The rows of a group lie close to one hidden flat surface of 10 dimensions, which passes through zero. Surfaces can cross.
Known rows, each followed by its group:
[  5 -13  14  -2 -18 -45  -7   3  22  16 -29   9  20 -39  26  -7  -6 -27
  15  -7   9] -> Q586
[ 48 -17 -25   7   8   6  48 -16   9  20 -60  19 -10  27 -24  26   6 -42
  17 -44   9] -> Q118
[ 12 -16   6 -20 -14   3 -21   6  -9 -42  20 -23  -9  -7 -34   1  28   3
  34  43  29] -> Q362
[ -4 -20  -8  -3 -43  40  22  33 -16  39 -15  13   2 -10  40   4 -15 -23
 -38  10  28] -> Q284
[ 11  -8  11  -4  19 -17  16 -31 -40 -14  -3 -20  14 -13 -44  47  -2  26
 -22  16 -30] -> Q362
[ 15  34 -23   8 -16 -38  -3  -2   1  31   3  16  11  12  67  19 -56  27
 -29 -30   4] -> Q607
[ 21 -46 -20 -15   6   0  32  26  -6  14 -26  -7  58   5  14  31 -24  16
  -8  26  26] -> Q537
[ 18 -36 -26  35  20  17  22 -11   1  43 -10  52  -8 -10 -24 -21  18 -13
 -41  13 -21] -> Q284
[ 49 -44   2  23 -14  28 -22 -26 -36  10 -23  -5 -18  22  -5   2   7 -13
 -51  10  -8] -> Q586
[ 31 -36  21 -34 -37  -2  38 -28 -34   0 -13  16  19 -16 -36  31  15  11
 -24  18 -27] -> Q284
[  0 -24   7 -13  21 -10  -6 -50  17 -29 -19   1  14  16   1  10 -28  -3
  21 -45  -4] -> Q362
[-16  66  14   8  -4   6 -10  28   4   0 -18  -1  -8  24  13  34  13 -11
 -31   3   2] -> Q586
[-16  51  13 -14 -20  20  -9 -14  17 -27 -36  16  25  51  52  36   2 -27
   2   5 -14] -> Q118
[ -7 -39  21   6   6  -9   1 -21  14   3 -29   2   6  -3   3 -37 -20 -46
  34 -72  -8] -> Q537
[  0  33 -14  27 -21  14  26  24  -6  32 -40  29   0 -28  28  33   3 -37
 -39  39  15] -> Q536
[ 11   9 -31  26  40  37   8 -26 -28  10  -7 -22 -11  46  12  48 -37  31
 -55 -29  -1] -> Q536
[ 12 -43 -17 -27  30   0  25  21  22 -18 -25  13  53  10 -15  26   6   7
  31  35  29] -> Q537
[ 23  32  33   6  -8 -20 -16  12 -61 -13 -16 -80   1 -17 -17  23  25 -15
   3  18 -33] -> Q284
[-36  10   4  12  23  17  34  47 -40   5  10 -11  26  -9 -36 -16  16  -1
  -2  29 -46] -> Q118
[ 24 -33 -15 -11  38   8   4 -15   3  -7   1 -22  16  33 -11  24 -12  38
  -5 -17   8] -> Q536
[ 73 -21   4 -34 -52 -18   0  -4 -23  14  19 -19 -16   6 -11  26  13  44
 -27   4   6] -> Q189
[ 66 -17  -9  30  11 -28 -29 -42 -10  -6 -27 -23  -6  -9  -6  48  11  15
 -41  37  -1] -> Q586
[ 18  45   0  20  18  29  10  42 -29   1 -30 -21 -16  58 -31  35  21 -27
 -38  -6   0] -> Q118
[ -1 -53  -6  32  11   3   9 -14 -44  20  -2  -6   1 -33 -10  -5 -54   0
 -43 -11   2] -> Q362
[-16  60  16 -17 -12  29   1  17 -13 -34  -8  -4   3  51 -15  40  12   3
 -22  21  -9] -> Q284
[-24  11  -5  30 -33 -44 -31  19 -35 -16  37  27 -11 -44 -17 -57 -44  -9
  21  19  -3] -> Q537
[ 38 -36   7  -8  21   8  -2  -9   4 -38 -39  26  33  43 -62  50  10   6
 -34  30   5] -> Q284
[ 21 -75 -37 -14  20 -19   6   5  24  -3 -12  21  52  -4  13   3 -46  20
  21   9  47] -> Q537
[ -7 -45 -10 -10  21 -34  -6 -39  15 -10  37  20   0 -27 -31 -51 -10  28
  45 -16 -23] -> Q362
[ 11  14 -13  42  17  37   4  34   2  41 -54   6  10  26  33  18  12 -39
 -60  13   4] -> Q189
[-21  32   8   6 -29 -21 -32  17 -34   6  42 -21   3 -22  37 -17  -6  30
 -25  32 -32] -> Q118
[ -1  21  15 -44 -61 -11   6 -19  -7   1  57 -19 -32 -26   5   0  14  38
  12  -7  -2] -> Q284
[-25  13  -1  50 -22  -7  14   9 -63   9   5  29 -27 -56 -42 -36 -34 -32
 -19  13 -29] -> Q536
[-15  43  -4  35   9 -14 -32 -16   1  20  28  -9 -60  -1  14 -28 -24   2
 -28 -57 -14] -> Q118
[-22  14 -27  20  -7  19 -26  21  31  27  34  46 -33  35  41 -62  -8  -6
  -6 -28  16] -> Q362
[-25  77   1  -4 -32   9  19  36   1 -23 -41   4  -1 -11  26  45   1 -54
  28  21  29] -> Q536
[ 35  11   5 -30  20 -17   7  -5  39  -9 -35  -8  32  39   5  36  52  -2
  27   6  -8] -> Q189
[ 38   0  -6   1 -25  33 -47  16   8 -27   0  -5 -28  51 -10 -14  39 -18
  -8  28  27] -> Q362
[-16   0  -3  -9   7  -9  -1  42  -4 -13  34   2   5 -28 -32  -7  21  25
   3  58  13] -> Q284
[ 13 -67  -8 -18 -24 -24 -27 -25 -11  -7  34   3  -1   1  17  -9 -85  52
 -19 -34  33] -> Q284
[ -1  36  -5   2   2  32  17 -49  20 -13 -22  28 -27  34  -8  19  25 -25
   1 -30 -23] -> Q118
[ 22  12 -11   9  -5 -17  14  53 -24  26  34  -8 -19 -37 -48  -3  42  24
 -29  55  -6] -> Q118
[  6 -13  36 -30 -11  15  27 -41 -10  11 -26 -40  16 -15  18  28  31 -20
  15 -10 -27] -> Q537
[  7  21   0  31  -7  17   0 -14 -22  15 -33   8   4   2  34  39 -16 -11
 -63  19 -13] -> Q607
[ 52 -22 -29   9 -38 -43 -12 -15 -23   2  44   1 -51 -57 -34 -16   4  27
   3  36  15] -> Q536
[ 19 -24 -22  41   5 -21   3 -12 -21  57   7  25  10 -30  10 -34  13  10
 -35  27 -53] -> Q536
[ -2 -18  25  -9  13  26  42  43   5  26 -39  -8  25  10 -30  -9  36 -42
   9 -23 -12] -> Q537
[-22  25   6  14  33  15  -6 -63  24  -9 -27  11  -1  18  24  19   2 -24
   2 -22 -26] -> Q537
[  3 -47 -23  44  40  18  -1 -12  -2  34   9  -1 -18 -31  -8 -52  29 -12
  -8  23 -19] -> Q189
[ -6  24  35 -15 -60  14 -40  21  43 -20 -17  43 -35  45   3  -5   6 -39
 -30 -31  41] -> Q586
[  1 -21   8 -21 -13  26  29  40 -13 -18 -15  12  29  -5 -51  14  42 -18
   7  59  10] -> Q189
[ -2 -52 -21 -10  43 -13  42  28  14  23 -23   3  62 -13   1  -6 -11   2
  44  -2   6] -> Q537
[ 30  20 -35  42  35 -13  -7  -6  13  30  12  22 -24  20  -1  10  -8  31
 -59   0  -6] -> Q284
[-11 -19  -2  17  -4  10  34 -14 -55  41  14   7  20 -19  11  -9 -21  16
 -32   6 -46] -> Q607
[ 12 -14 -11  24   6 -28   4  12   2  53 -33  -4  31 -17  51 -20 -11 -14
   1 -22 -21] -> Q189
[ 12 -25 -13   2  -6  40  -4  19  -9  -8   6   9 -15  13 -18  35 -11  16
 -64  34  50] -> Q362
[ 22 -16  -3 -13   9 -19  31   1 -14  -4 -51 -16  67  -7  15  48  -9 -11
  34  23 -10] -> Q362
[ -7  13  -6   0  22  37  13  25   5 -24  -7  35   4  40 -44  18  17  -8
 -22  21  12] -> Q586
[  5   0  -1  -4  20  14  47   8  -5   7 -63  -3  59  13  29  44  -4 -28
  24   8 -17] -> Q189
[ 13   8   8 -10 -24   2  -1 -40 -36   4  -3 -36  -5  20  41  13 -31   2
  11 -49 -20] -> Q189
[  7  10  35 -43 -28  21 -12 -69 -12 -50  13 -35 -15   3 -12  43  42  24
   4  32 -19] -> Q537
[-40  17  41 -25 -21  47  23  17 -37 -26  12 -57 -16 -17 -33  13  30 -16
  21   4   0] -> Q607
[-74  56  21  -9  -3   3  18  26  12  -9   3   6  12 -33  16 -11  14 -25
  44  10 -15] -> Q536
[ 42 -36 -17  18  22  29 -19  -2  14   2 -30  26  -6  62 -21  -5  20 -14
 -44   2   1] -> Q607
[ -9   5  -9 -35  -7   5  45  27  -6  11  26  24  19  29 -25   9 -25  42
   1 -33   1] -> Q607
[-40  38   5  -8   2  -6  57  50  -6  28 -41 -19  41 -35  36  50 -15 -28
   2   7  19] -> Q362
[-16  22   1  17  -1 -49 -34 -12  29 -42 -20  17 -36 -51 -21  37 -48 -12
 -20  -4  66] -> Q607
[ -2 -54 -14  22  30 -40   1 -30  -3  11   5  19  13 -42 -20 -31 -34  11
   7 -12 -26] -> Q586
[  1 -34  19 -27 -16  59  25   5 -68 -10  27 -65   5  30 -18   6  -8  19
  -6 -15  -9] -> Q118
[ -3 -42  42 -29   0  38   5 -12 -27 -32 -16 -31  17  41 -49 -14  23 -23
  23 -34 -34] -> Q537
[ 38   7   4 -23 -23 -15 -36 -12  18 -30  18  -5 -25  14 -23   2  43  17
  14  24  19] -> Q536
[ 15 -46  37  -5  16 -18 -62 -75  43 -32 -10  -6  -9   6   0 -24  14 -15
  15 -32 -13] -> Q586
[ 33   8  13  -2 -52 -28 -18  26 -32 -21 -25 -13   4  14 -10  -9 -15 -38
  25 -20   2] -> Q536
[ 32 -56 -46 -14 -24 -10   6  18  28  30  25  34   1 -21  17 -11 -11  36
  -9  26  61] -> Q362
[  1  15 -18 -34  19 -39  54  11  46  17 -18  39  38 -25  -2  28  32   4
  53  15  -5] -> Q284
[-67  -5  -8  11  29  19  21   0  -2 -34  13  52   7 -29 -58  -2 -37  -4
   0  27  13] -> Q189
[ -2 -20  14 -31 -27  30  41  23 -33   3  28 -13 -31 -18 -61  28  -7  25
 -35  -1  34] -> Q607
[ 33 -13 -20   3   3 -38  -4 -29 -13 -40 -18  -5  10 -13 -20  17 -42  -7
  54  -5  19] -> Q586
[-15  15  -2  -1   8 -44  -1 -24 -11 -13  19  24  14   0 -16  -1 -47  34
   1 -25 -31] -> Q189
[-16  26  11 -24   8   1  11  38  10  12  39 -20   4 -13 -16   3  63  38
   3  50 -14] -> Q536
[ 21 -46  -5  23 -22 -34 -26 -29 -13 -14  -4  41 -16 -16 -32 -49 -50 -27
   5 -32  -2] -> Q586
[-20  16  13  34  37  -1 -12  36  -6 -11 -20 -14  -1   3 -25 -33   6 -49
  26 -20  -8] -> Q607
[-16  25 -27 -29 -10   3  72 -11 -16  -6  -7   4  21 -39   8  81 -28  23
  12  28  22] -> Q189
[  4 -23 -12  -7  -1   8  25   4   5  17 -44  14  42  18  33  26 -25 -14
   6 -14   8] -> Q607
[-17 -10  -3  27  27 -36 -28 -52  17 -10  -4  36   9  -3  13 -38 -38 -11
  26 -39 -32] -> Q118
[ 37 -29  18 -22 -29 -10 -40 -23  51  19  -3  -7 -30   1  52  14  13   9
 -39 -29  51] -> Q586
[  8   9  -4   6 -14  32  17   1 -36  11  11  19 -20  26 -31  20  -9  27
 -76   1 -14] -> Q607
[-29  65   9  33  45  -7 -34   0  10 -27 -12   0 -15  44 -10 -18  -7 -24
   9 -40 -26] -> Q118

New rows, each followed by its group:
[ 28  -3   9  -1 -22  30  -1  29 -16  21  -2 -40 -28   2   3   4  42 -10
 -26  16  19] -> Q607
[-23   9  -2  12  40 -35  -5  24  47 -29 -48  27  36  -3 -12   3 -27 -45
  43  -9  33] -> Q607
[ 12  -6  -1 -12  -5  27   9   0 -18   2  42  18 -23  40 -52 -10   8  40
 -39 -10 -14] -> Q607
[-45   9  20  42  71 -27 -12 -11   1   0 -20  41  31 -11 -43 -25   2 -13
 -23   8 -75] -> Q586
[ 16 -27  16 -33 -14  12 -16 -52   8 -37  -4  15   0  50 -11  23 -32  15
  -8 -46  13] -> Q284
[-46  16  11  -8  -1 -17  -2  58  -1 -16  -4 -54  29 -59  25 -30   7 -32
  81  27  21] -> Q284
[ 11   5  -6   0  19   0   5  46  14  13  10  -7  10  10  -8 -37  57  -4
  38  23 -12] -> Q607
[ -9  -3  11  41  14  23 -62  25 -29 -25  13 -48 -26  13 -13 -33 -11 -10
 -29   9   9] -> Q284
[-29   3   5   4  23 -20 -17  -9   2 -35  40  26 -39   1 -82 -22 -38  24
  -5 -38   6] -> Q607
[ 13 -16  -4 -22   6  29   4 -31  17 -28 -17  39  14  73  -8  24 -17  12
 -19 -31   6] -> Q607
[-57   0   6 -14  43  31  20  29  41 -55 -25  38  35   4 -60  -2  35 -37
  49  45  22] -> Q189
[-20   2   7  14  29  67   7   6  22  -1   7  -6 -59  31 -49  10  21   0
 -56 -24  36] -> Q118
[  6 -10  -5  18   3 -33 -40 -65  14  -6  16  14  -6 -32  22  -9  -6  14
 -10  27 -20] -> Q607
[ 65  29 -25  17 -14 -43  20  21 -17  26 -14 -17 -22 -10 -20  10  17  -5
  17  -9  -5] -> Q118
[-11   3 -29  35  29  15 -29   8 -13 -43 -11  42  30  59  -9   9 -54   2
 -29  30   7] -> Q537
[ 26  -3  -4  13 -21   4  -1   2 -27  48  29 -31 -19 -21  35 -24  30  12
 -14  14 -26] -> Q607
[-24  20  16 -20  12   2  -5  26  30 -56 -15  43  24  31 -41  21  -8 -12
   6  12  26] -> Q189
[  2   1  10 -22  -3 -35 -17  -7  35  13  50 -23 -27 -49  -3  -2  39  44
   6  22   8] -> Q586
[ -2  18  -8  27  47  -4 -52  -5  67  -7  -7  31 -29  25  -8  -6  20  -1
 -29  -2  18] -> Q189
[ 37  -6  -9  14 -22   3 -14 -14  -3  40   5  -7   0  -7  44   3  49  13
 -31  50 -25] -> Q607
[ 43 -30 -10 -11 -15  -9  11 -60  -4 -20 -11  49  18   9 -37  -3  27  -3
  25  26 -43] -> Q118
[  1 -52  12 -22 -22  23  25 -16 -18   7  -7 -34   5 -37   8   1   1 -10
  21   3  14] -> Q607
[ 11  32  -1 -38 -45  -8  -6  35   4  -4  32 -25  -7  -3  20  36   1  36
  -7  25  45] -> Q284
[ 25  19 -30   4   4  12  -9 -31  23 -44 -15  29 -29   8 -36  46  11  -8
   3  41  41] -> Q536
[ 19   1  12 -39 -17 -26  12  -3  -4 -24  -4   5  28  17 -25  32   1  19
  14   4 -12] -> Q189
[ -3  73  -3   5 -17 -19  -9  25   4  -4 -15   0  -2  14  40  45 -13  -3
 -22   3  24] -> Q607
[-21  30  -9   7   6   1   5  13  26  15 -18  -6  -6   1  50 -10   0 -27
  34 -28   9] -> Q284
[ 18  -4   3 -46 -18 -30   6 -35  43  19  44 -49 -28 -49  40  23  34  55
  31   0  30] -> Q537
[ 19   5 -12 -16 -13   3  -7  -5  14   9  38 -15 -42   7  17  16  -2  42
 -30 -15  33] -> Q586
[-11  21  22  -4  -5  28  13  48 -13 -12 -20 -43 -13  -1 -17   7  21 -44
  15  -8  29] -> Q607
[-40   6  12  -1  21 -17  11 -10   0   6   2 -20  24 -23  35 -22 -18  -8
  45 -28 -30] -> Q586
[  0 -14 -10  14  -3 -44   5  15   4  31  11  32  23 -66   8 -20   1  16
  -5  46 -11] -> Q118
[  3  11  17 -38 -33 -24  -8  -9 -13 -39  35  11 -10  11 -43  11 -14  37
  -3  -4  -1] -> Q189
[-10  32  31   0 -30  -1  10 -10  13   5 -51   4  -3 -27  33  22  11 -61
  11 -13   1] -> Q537
[-11 -23   5 -19 -16 -33 -23  -2  27 -31  15  23  -3 -13 -15 -18 -33   9
  24 -21  34] -> Q189
[-32 -19  13  14  39  35  13 -19  -9 -31 -43  25  35  21 -36   1  -8 -42
   8  -2 -24] -> Q607
[ 29  34 -10  -5  22 -66  -2  24  43  11 -10  54  29  13 -22  47   4  46
 -47  25  -5] -> Q189
[  5  30   1 -10  -6 -38   3  10 -16  -2   5 -56  -3  -5  14 -17 -25  -3
  76 -58  -3] -> Q118
[ 53 -29 -20   6 -13 -17  -7  30  33  40 -20  -8   7 -14  33   2  29  -7
   2  26  36] -> Q607
[ 14 -64 -17   6  28  -5  32 -18  48  28 -33  35  -8 -26 -13   0 -15 -23
  13 -44  42] -> Q118
[-33  74  20  15   0  28 -27 -55 -22 -28   4   5  -7  36  27  26   1   6
 -33  10 -60] -> Q607
[-48  13 -13  18   7  29  19  -1  -4   9   0 -30 -10 -37  48 -10 -22 -28
  33 -10  16] -> Q189
[ -8 -26  -3 -20  37  51  36   8  19  17  -8 -32  36  22  23  18  45  13
   9  24  -2] -> Q586
[-62   3  -5  14  22  21  25  -6 -12 -23  16  19 -20 -43 -46  -3 -26  -8
   3   4  10] -> Q536
[ -3 -13   1  -8 -11  -6 -21   0  -7 -23  14 -27  -5 -11  -1 -16 -11   0
  31   1  23] -> Q362
[ 59 -22  21 -31 -40 -35 -11   3 -32   0  31   0   6  13 -44  -4  19  40
 -21   5 -33] -> Q189
[-23  36   4  31   6 -14 -45  30  29  12   0  25  -8  -6  33   2  -1   1
 -61  31  15] -> Q118
[ -6  30   6  19 -14  15   5  17 -24   7 -20  -8 -20   2   2  27 -25 -12
 -49  -1   4] -> Q607
[-23  -5   5   6  -6  26  19  18 -30   5 -11  18  31  15   7  10 -31  -6
 -30   2 -14] -> Q284
[ 31 -13 -21 -21   1  -3  24  10  30  12 -24  30  37  11   7  42   7  12
   1  23  19] -> Q362
[-10 -58  22  -4  -7  10  10 -25 -22  -7  23 -21 -26 -35 -39 -22 -19   4
   6 -32  10] -> Q607
[-14  21 -11 -16  30 -22  19  24  16 -24   3  22  38   9 -31  28   1  22
  16  32  -8] -> Q284
[ 28 -46  -6   4  -4 -17 -45 -21  34   4  23   7 -36  -8  -2 -33   4  15
  -9 -17  29] -> Q189
[ 21  41 -21 -20  -3 -39  -6  42  41   1  36  21  -2   8  -9   5  36  39
  13  28  20] -> Q607
[ 19  16  -8 -15   7 -11  -3  17  48  19   3 -28  -5 -17  29  11  54   6
  23  24  28] -> Q189
[-39  42   6 -12 -29 -18  29  22 -51   8  31 -22   6 -43   9  -5 -29  14
  22  -2 -23] -> Q189
[  1  -9   9   5  15  -9 -29 -13  37 -36 -43  -9  13 -15   9  15  22 -45
  29  30  30] -> Q607
[-45  -2  20   4  13 -30 -11 -34  -9 -28  31 -23 -10 -79 -14 -31   5   0
  44  22 -23] -> Q607
[  1 -17  18  -7  10  33 -19 -23   8 -23  10 -29  -8  32 -17 -39  51 -16
  40  -6 -30] -> Q607
[  0 -63  17  -1 -27 -13  -5  42 -25   1 -10  33  28 -14 -29 -45 -29 -26
  -2   0  14] -> Q189
[ 30   9 -14 -36 -23 -24 -10   7  25  12  51  -9 -20   1  13 -17  29  42
  30  -2  16] -> Q607
[  4  10 -23  34  20 -22   9  21   1  52   1  -2   0 -27  23 -17  -3  -5
 -10   6 -10] -> Q284
[ -6  -4   5  47  32  13 -19 -19 -13  -4 -32  24  13  20  -8 -15  -5 -33
 -33  -1 -39] -> Q607
[ -4 -21  30 -11 -31 -26 -21  16  -8   7  29   3  -8 -23 -16 -57  18  -1
  14  -9 -18] -> Q536
[-13  11  12   5   3   4   2  13   2  -7 -54 -29  21  12  44  10 -20 -46
  33 -37  22] -> Q607
[ -3  10   7  11 -29  -5   2  14  -2  24 -33  11   8 -10  52  -5  -8 -41
  -9  -9  -3] -> Q536
[ 21 -42  -3 -45  -7  16  10  -7  36 -18  -8  17  15  42  -3  22  -8  13
  17 -28  43] -> Q607
[ 23 -56  -4 -23 -14  16  41  18 -10  36   1   0  28 -16   2  -5  26  11
  14  24  -3] -> Q607
[-41  14  12  -2 -39  56  45  13 -41  30 -10  37  21   5  22  -8 -11 -24
 -29   1 -30] -> Q284
[ 40  19 -23  14 -20 -45  -1  -4  -5  44  11 -15 -41 -25  20  -9 -13   8
   2 -40  10] -> Q118
[-22  33  -2  19  26 -16 -17 -27   7  -8  -5  11  25  -4  25 -15  17  -8
  27  31 -55] -> Q607
[  9 -14  -1 -17  11 -14   5 -27  31  11  45  -5 -36 -38 -22  -9  52  31
   4  12   4] -> Q537
[-14 -31   9  -4  56   5  24 -57  40   0 -12  13  15 -14 -20  -4  36  -3
  23 -11 -26] -> Q537
[ 34 -12 -13  -6  -6 -19  10  36   0   3 -45   9  48   2   4  27   9 -17
  11  41  13] -> Q118
[ 24  -4  -1 -23  22  20  -9 -43  58  -8 -12  -1 -13  32   4  35  28  13
  -7 -18  26] -> Q537
[  5  18  -1 -32  -1   1  27 -13   2   6  13 -34  12 -28  28  46  31  37
   7  38  -4] -> Q537
[-17  19  -1 -18  -9 -29  20  29  21  -8 -38   5  19 -12  25  41 -60 -14
  18 -33  59] -> Q607
[-23   2   9 -21  11  64  41  20  12 -14 -38  -8  13  32 -10  37  10 -26
   4 -12  28] -> Q118
[ 30  47 -18   9 -16 -28 -30  13  14  33  -2 -21  -8  18  78   1   8   6
   4 -10   2] -> Q607
[-46 -15  17 -17   7  58  17 -21 -10 -11  23   3  -3   6 -12  -1  14  10
 -24  14 -14] -> Q118
[-56  36  -7   3  -8   0  11  14  -9  -4  35  -5 -23 -52   7  -7 -29   1
  19  10  18] -> Q189
[ 10 -18 -21 -12 -15 -12  42  21 -10  51 -13   9  37   2  47   1 -35  10
   7 -23  -5] -> Q607
[ 20 -16  -2  -9   0 -33 -20 -26  12 -25  10 -16 -18   5 -18 -19  -7   8
  51 -41   6] -> Q118
[-25  40  -3   0 -13 -42  15  13  -2 -11  -6  12   3 -34   7  39 -56  14
 -14  -6  29] -> Q607
[ 13  63 -20   9  -1 -20 -18   1  15  10  10  38   9  49  29  21  -3  32
 -29   6 -27] -> Q607
[ 13 -30 -13  -4  -9  18 -21   4  37  -9   3  22 -30 -10 -19   4  12   3
 -25  23  60] -> Q189
[-22  54  23 -33 -24   7 -11 -31   3 -31  35 -16  -7  -3   6  22  51  29
  11  48 -23] -> Q607
[ 22 -16   2  -4 -46   4   0 -11 -27  -1 -21   4   9 -24  18  28  -6 -15
 -26  37   9] -> Q537
